The same things were measured in two ways. Each way mixes the same 12 hidden numbers, adds some noise and spreads widely along 7 directions of its own, which tell nothing about the thing.
Some things both ways: the first way, then the second way.
[  5   4  10  18   2  -2  36  44  -6   4  -4 -24  24  -6 -29  34 -23 -15
  22 -22 -15   0   1]
[ 37 -25  19 -12   9  -7  -3  60   2   6  -6 -26 -37 -12 -12  -4 -12  -4
   2  -2]

[ 11 -59 -23 -54 -16 -20 -34   9 -17 -33  -8  64  52  39  53  16 -15  14
  -2  -5  10 -20  43]
[ 28   5 -11 -39 -38  15  12  11  14 -14 -29 -44 -30 -30   9 -21 -39 -30
 -14  -9]

[ -8 -10  -9 -58  39  14 -26 -34  12  11  -2   5   4  17  14 -15  27  13
 -30   2  -7   8   2]
[-12  34 -42  16  -8  20   1 -10  -8   9 -29  37   0 -12 -50  30  19  12
   3  12]

[ 45  53  47 -38 -30  -1  29  54  20  20 -11 -29 -20  19 -29  13   3  19
  17  32 -22  11   7]
[-50   1   7  39 -21  39 -30   9  13 -19 -10  19  25  30  14 -73   1  -2
  16  21]

[ -9 -18  -1  43  19  -6 -11 -25 -35 -24 -13  12  33  -7 -19  17  19 -11
  -8 -12   6 -34 -17]
[ 45  -3  40 -48  19 -29  37 -11 -11  18  13 -36 -21 -29  -5  26   2  14
  -5 -11]

[ -22   65  -26    4   -5   24   66   19   30  -13   -7 -113    0  -58
  -26   54  -52  -51  -10   -6  -38   33  -35]
[ -2  10 -19 -37  33  -2   1 -60  -7  -4   4  19 -28  10 -20  62  15  36
 -13  11]

[-10   7  15 -10  22 -28 -21 -82  43 -20  36  -8 -30  -6 -19 -31  41  -4
  13  44  -1   4   6]
[-39   6   0  71  12 -37  34  -7  45  -5  20  23  27  52  38  21   6  41
  15  26]

[ 26 -11  11  42 -11 -10  -7 -25   9  33  39  28 -32 -12  18 -42  32 -41
  13   8  41 -27  -5]
[ 82 -27  -7   6  18 -30  76  21 -34  15 -11 -21 -19   1  -2   7  19 -20
  36   2]

[-18   1   7  23  37  37 -10   3 -60 -56 -67 -23   9  33 -70  19  -2   9
 -21  18 -18 -47 -43]
[ -2  34 -53  17   2  33   8 -29 -14  13 -20  33  -1  -8 -58  23  24  18
 -12  26]

[ 52  -3  13 -44 -60 -27  20  61  30  19  17 -11 -30  11  20  28 -55 -16
  45  56   2  19  -7]
[ -7   0  17 -27 -15  11 -20 -18 -19 -21   0 -11 -18 -20 -15 -19  40  -5
 -20 -44]

[-10  29   3 -22  12  29  -4   3  -5 -21 -37 -25  -9  61 -13 -16 -23  54
 -29  28 -53  12 -10]
[ 32 -43   6 -18 -27  23 -13   6  -8  51  -1 -36 -53 -60 -37  -8 -19  29
 -20  19]

[-45  39 -41  -8   6  28  17 -17  29  34 -17  -5  30 -15 -19   3 -14  13
 -22 -76 -42   8  -8]
[ 23 -40  17 -31   9  49 -39 -23 -59 -26 -17  30  -5   9 -19 -42  17 -16
  19 -21]

[ 16  22  -4  13  -9 -20  24 -26  52   1  40 -50  11 -14  29  12 -36 -36
 -12   6  -8  -5   1]
[ 47 -27  12  -2  12   7  47 -22 -36  37  18  48  11   4   4   9  29  22
   0  -4]

[ 32 -13  25  52  -4   2 -11  33 -68 -31 -31  25 -25  36   0 -23   3  15
   6  38  20 -25  -3]
[  2  38  13  -6  15  45  -7  -6  12 -20 -50  22 -22  12 -50  60  21  27
 -15  15]

[-32 -18 -19 -53  39  -8   3 -46  27  17  -3   9   1 -35  -7  20  67 -28
  18 -36 -11  34   3]
[-38  39 -20  -2  20   3 -20 -81  32 -42  17 -10  28  38  20  31  16  33
  -9  14]

[  6  14  -2 -56   7 -19 -20 -42  48   5  30  11 -30 -11  51 -30  30  16
 -11  18  13  21  50]
[-22   6   3  -4  -8   7  -2 -16  40 -23 -58 -15 -31  13 -19  31  -9  14
  -7  50]

[  5 -48 -27 -11 -11 -25 -35  -3  -6  -1  59  65  -6 -26  93 -29 -12  18
 -19  11  48 -19  56]
[-19  43  48 -15  53 -17   4 -31  -6 -37  13  57  39  66  17  15  51 -18
  -8  -8]

[ 25  32 -20 -22 -22  25   2  75 -47 -20  -3   0  -6  31  52 -21 -72  65
 -45  47 -12  27  13]
[ 28   7 -12  -3 -29  51 -22 -36   1   7 -31  10 -25  -8  -8  51   1  23
   0  26]

[-22 -33 -29 -64  33  32  18  58  -8  25 -40  56  36  37  -4  13 -48  39
   2 -35  -8 -26  15]
[-27 -24  21 -10  -9 -58 -22   5  38  24  24 -69 -42 -44 -20  -4 -16  14
 -31  -1]

[ -8  12   9 -42  -3 -30 -20 -66  55   9  40  -4 -44 -16   2 -12  41   4
  17  25 -19  49  10]
[-19  16  10  26   2  10 -13 -18 -26  -1  24  33  37  18  -1   2  31  30
   1   6]

[-15  29  13 -16   3  20   6  25 -37 -37 -32 -53 -16  16 -43  23 -15  33
  -8  55 -46  47 -30]
[ 36  40 -54  43  -8  12  13  54  -6  -1 -12  27   9  13 -30  44 -17  25
  18  20]

[ 12  22  10  -6   2 -35  24 -33  36 -45  31 -57  33 -22 -29  20 -17 -58
   8  11 -18  22   3]
[ 38 -22  10  29 -14   8  38  31 -18  66  34  -6  20 -15  35 -15  -2  -4
   1   5]

[ -5  -9 -29 -51   0  28 -14  18  -2  25   0  34 -24  37  63 -67 -42  44
 -40  19 -12  34  14]
[-14 -10  36  11  29 -42   5  58  11  16  36   9  26  20  15 -18 -30 -24
   1 -27]

[ 41 -25  32 -27  -9   1 -19  40 -41  32 -22  84 -32  31  -1 -31  70  13
  32  -6  28   1  27]
[-45  31  48  12  30 -34 -13  52  22   8  29 -26   0  15   7 -10 -16 -16
   3   0]

[-15   0   0  -9  40 -34   7 -82  48 -50  46 -31   4  -5   1   2 -16 -29
  -6  13 -33  30  18]
[  4 -17  31  16  30  -1  -3  47  -8   8  32 -11  26   9  -3 -57 -12  -1
  11  -4]

[-60 -14 -13 -51  51  -1 -30 -90  60  25  12  30  38 -15 -17 -21  51  20
 -28 -61 -19 -21  32]
[-12 -16   6  11 -21   2   2 -54  12 -12 -26  -2  26   2  -3 -10   0  31
  -2  50]

[ 12  13 -18 -16   8  22   3  57 -21  18  -2  34 -16   9  37  -4 -63  66
 -25  21  21 -25  13]
[  0 -21  24  12  20 -32   3   6 -21  12  16  19  14  22  -3 -14  35 -14
  10   1]

[ 27  16  20  -5 -39  11   6  53   0  58  16 -10 -30  11  35  -7   0  30
   4  36   0  22   1]
[ 36 -27  19 -44   7 -13  29 -55  12 -48 -10 -49 -34  14  60  22   1  28
  31   5]

[ 29 -28  21  12 -30 -17  10  39   5  38  29  54 -25  15   7 -10  -1  -2
  39 -26  -2  -9  28]
[ 36 -12  20   0  -2  26 -36  26 -20 -20 -22  -3 -22  -3 -48 -21   4   5
   2   9]

[-31 -12 -22  -1  21  14  26  19   5  33  19  43  10  -7  15 -16 -39  27
  -6 -35  -9  -1  26]
[ -5   1  41   8  12 -16 -41  34  -8   6  10 -13  -6 -12 -52 -15   6  14
  -3   8]

Other things, the second way, with their names:
q524: [-22  10  26   6  22 -22  19 -33  31   3   1   8  25  37  23  47  11  15
  -9  27]
q876: [ 14 -13 -20   9  -6  15  -2  -6  23 -61 -32 -18  22  43  16 -46  -9  -3
  11  26]
q499: [-13   8  18   9  -4   9   7  11  29   2 -25   9  -5   2 -16  52 -40  35
  -8  11]
q163: [-26 -24 -23  35 -21 -43   1  20  44  24  -1  35  -4  16   4  55  -4  14
 -29   3]
q255: [ 62  -8   6   1   7   6  20 -23  -7  12   1  -4   2   0  -6  50   7  25
   4   1]
q585: [ 22  -8  35 -48   5 -17   0 -60  -2  16  43 -51  -3 -27  31  -7  39   0
 -32 -19]
q182: [ 72 -11 -21   6   6   4  43  59   1 -57 -67 -11  -8  36  -2   6   6 -22
  32  11]
q74: [  5   0  -1   9  -4 -11  27  33   4   6 -30  12   6  -2 -29 -35  -8 -38
  -4   5]
q843: [-29 -21   7  -7 -13 -26 -31 -22  15   1  -4   3 -13 -16 -29  22   5   9
 -31 -17]
q715: [-40  11 -31  -1 -29 -21  -2  25  66  -6 -28 -50 -32 -25  -1  21 -83  12
  -5  23]
q789: [  0  10 -41  10 -28  29 -18  -1 -56  -5   2  43  46   5   9 -37  16 -32
   5  -3]
q171: [-14 -15  41  -5  24 -37 -15  37  22  -4   8  39  -8  35   5  31 -18   9
 -17  -5]
q435: [-23 -26  -6  19 -39  12 -37  24  12  37 -29   2 -29 -54 -65  -6 -13  11
 -26  11]
q277: [ 48 -15 -15 -12 -16  -1  40 -28 -20  -2 -22 -41 -12 -22  21  16  16 -15
  31 -11]
q887: [-15  -4   9  11  -8   0  -8  19  15  22  11 -31  31 -10   8 -30  22 -22
 -24   0]
q18: [-43   3 -22  10 -19 -12  -2  32  37  42 -24  -4 -30 -32 -61  33 -24  21
 -45  22]
q778: [ 14  -1  43 -43  18  31 -26  47 -35  -4 -12 -27 -40 -28 -32 -46 -23 -31
  13 -13]
q770: [ 26  -3 -11  30 -11  12   8  12  12  -6  -2  31  30  44  41   7  -3 -22
  14  -8]
q932: [ -9   6  -9  18 -42  13 -13  53  19   1 -21  17 -14 -22 -31  -2 -15  -3
 -21 -36]
q528: [ 74 -26 -37  25 -46  22   5  62   5  22 -26 -43 -28 -25  -7   0 -42 -28
  16  -7]
q102: [  8  46 -10  12  -3  43  14 -51  10  16 -21  33  11  -6 -51  61  39  54
 -36  25]
q915: [ 29 -56  24  -4 -12 -34  37  32  33  48  30 -61   6 -17  56 -52 -32 -45
 -18 -16]
q85: [ 33   3 -36  46 -22  41   4 -12 -17  23   1  58  51  14 -10  18 -12  29
  13  17]
q763: [-30  11 -11  -8   3  11 -19 -63  28 -48  28   1  -3  34  51 -18 -26  27
  11 -10]
q654: [-51  14  11   1 -14   3 -23  71   5  -6 -44  10 -50 -37 -71  -5  -8   8
  -5 -12]
q559: [ 52 -23  22 -29  60 -22  30  31 -43  -5   4  32  -2  46   3 -16  16 -70
   8 -20]
q798: [ -8  15  14  -5  -1  -5   0  -4   2  -6  32 -34   0   6  35 -34  -1 -15
   8 -19]
q269: [ 11  22 -20  10  19   0  14 -16  34 -48 -25 -10  13  27 -15   8  18   8
   7  -2]
q772: [ 20  57 -37  38  -8  59  17   1  -9  -5  -5  71  28  32  -3  19  -5  28
  15  14]
q727: [-37  22   4  59   7   3   4 -13 -24  51  46  32  25   3  -2   8  59  29
  -3  14]
q448: [-45  31  31  -5   3 -38  -8 -18  -9  -3  25  31  17 -12 -17  27   6  51
 -13   0]
q429: [  0  -2  -8  -5  20 -13  26   8  25 -63 -22 -30   0  39  31 -31 -17 -14
  46 -11]
q26: [-53  32  11  12  24  17  -2 -14  40 -25 -11  18   8  39  19  21  -7  28
  14  17]
q722: [  2  24 -34  -9 -21  41 -34 -77  23 -58 -41 -22   0   1 -27  18  15  38
   6  15]
q348: [ 25 -32 -28   1 -54   9  -1  20 -29  67 -15 -35   0 -77 -27  11  25  -8
 -23  -1]
q822: [ 28 -45  36 -54  34 -32  28   1 -23  28  36  -3 -36   4  29 -38  18 -38
 -16 -19]
q194: [-40  12  52 -30  30   4 -20  14  12 -44 -40  -4 -27  17 -30  -3  31  -1
 -19  12]
q159: [ -9  -7  -8  -5  24 -23  31  -1  20 -27 -21  17  24  38  32  25  -5 -25
   2  -4]
q899: [-51  -1  12   8  11   5 -29   6 -30  33   7  53 -22 -31 -51  27  30  36
 -10  -9]
q703: [-21  29 -26  43 -30  16  19 -30  -5  40 -27  12  18 -32 -31  52  42  22
  -3  27]
q743: [ 17 -14  -8  32  -7 -25  54  58  27  27  -5   0  -1   9  28  22 -42   5
   9  15]
q90: [ 43  -2  58 -39  15  12 -16  16 -61  -4  -3   9   2  -7  -3  -2  20 -40
  13 -37]
q43: [ 13 -22  -2 -26   4   2  45 -32  -4  -9 -12 -68  -6  -7  56 -35  18 -35
  36  -1]
q969: [-20  16  49  -1   3  19   8 -25 -12  16  24  -8  44   3  36 -24  13  -4
   2  -7]
q769: [-34  28   7 -36  36 -12 -22 -73 -21 -26  19  42  39  36   5  32  42  -2
 -24  -5]

Some of these things the first way, each followed by its name:
[ 33   6  20  15 -52 -28  32  39  18  12   2 -37  -1  -6 -37  19 -30 -49
  46  17 -12   1 -35]  q932
[ 55 -59  25 -22  32 -45 -23 -10 -13 -29  34  33 -25  29  45  12   6  -8
  16  60  29 -13  10]  q269
[ -5 -24 -28   9  30  -7   6  11 -33 -61 -25  14  70  12 -12  14 -59  -8
 -17 -12   7 -52  -3]  q915
[-29 -51  -6   1   9  25  -3  39 -38  37 -24  24  38   2 -36  -4  25  -2
   5 -37  -5 -28 -22]  q585
[  9  -7 -34 -11 -12 -25  -1 -21  28 -20  40   8   3 -50  31   7  -7 -53
   0 -37  20  -9  29]  q559
[ -3 -11  31  44 -61   0   6  21  29  64  58 -33 -51 -28  -6 -17 -28 -23
  11  22 -13   3 -19]  q448
[ 15 -38 -22  14   2 -38   8  -8  24   0   9  42  59 -29  25  70  20 -48
  37 -82  39 -74  40]  q822
[ 40  -2 -20  41 -13 -27  17  64 -53 -29   1  38  35 -23  24  45 -57   5
  12 -11  37 -37   6]  q770
[  6   8   0  44   5  -1  22  23 -13  22   0   8   2 -51  -3  -2   6 -28
   0 -33  35 -29   2]  q524
[-45  15  -1  21   4  11   1 -53  43  19  10 -41   0  -6 -27 -30   3 -11
  -3   2 -22   7 -10]  q654
[ 40  -8   9  39   7 -12 -31   7 -58 -30  -6  45 -26  41  29   1 -27  48
 -22  30   4 -23 -12]  q85
[  9 -18 -18  47  20  -2   5   1 -29  11   0  53  11  -1  58  10 -14  18
  -2   1  44 -40   9]  q429
[ 72 -21  31   4 -23 -51 -25 -15 -20 -54  30  25 -14  38  51  20  23  -8
  17  55  11   3  27]  q772
[ 26 -11  32  -2 -25 -34 -20  -5  16  -7  39  -3 -74   5  28  -4   2  19
  16  70   0   9  11]  q876
[ 21 -43   7   3  13 -48  17  19  17 -29  25  31  42 -17  24  65 -44 -22
  39 -25  44 -47  71]  q194
[-32  -2 -14 -21  36   9  58  -1  46  42   0   8  71 -33 -45  23   6 -54
  33 -80   8 -17  24]  q727
[ 46 -12  49  -4  21   4 -38  21 -53 -16 -19  10 -20  35 -51 -13  11  12
  -6  55  30 -34 -27]  q703
[ 39   6  33  84  -7 -10  11  16 -37  -3   6  -6 -24  -6   5  -1  17 -24
  11  18  30 -23  -8]  q26
[  4  16 -26 -10 -30  34  35  76 -32  -1 -40  12  20  37  23  28 -62  35
  -5   6 -27  -4  -7]  q763
[ -4 -43  21 -13  46 -36 -70 -72   2  -8  17   6 -22  -1 -22   9  43  10
   7  20  15   0 -20]  q348
[  9  13   2  13 -14 -26 -23  -5  15  -3  26 -37 -69 -26   9  -2 -23  22
   9  58   7   4 -25]  q163
[ 79   1  28 -55  14 -42 -13  -5  14 -33  36 -13   2   8  33  35  -3 -29
   1  58  38   2  20]  q43
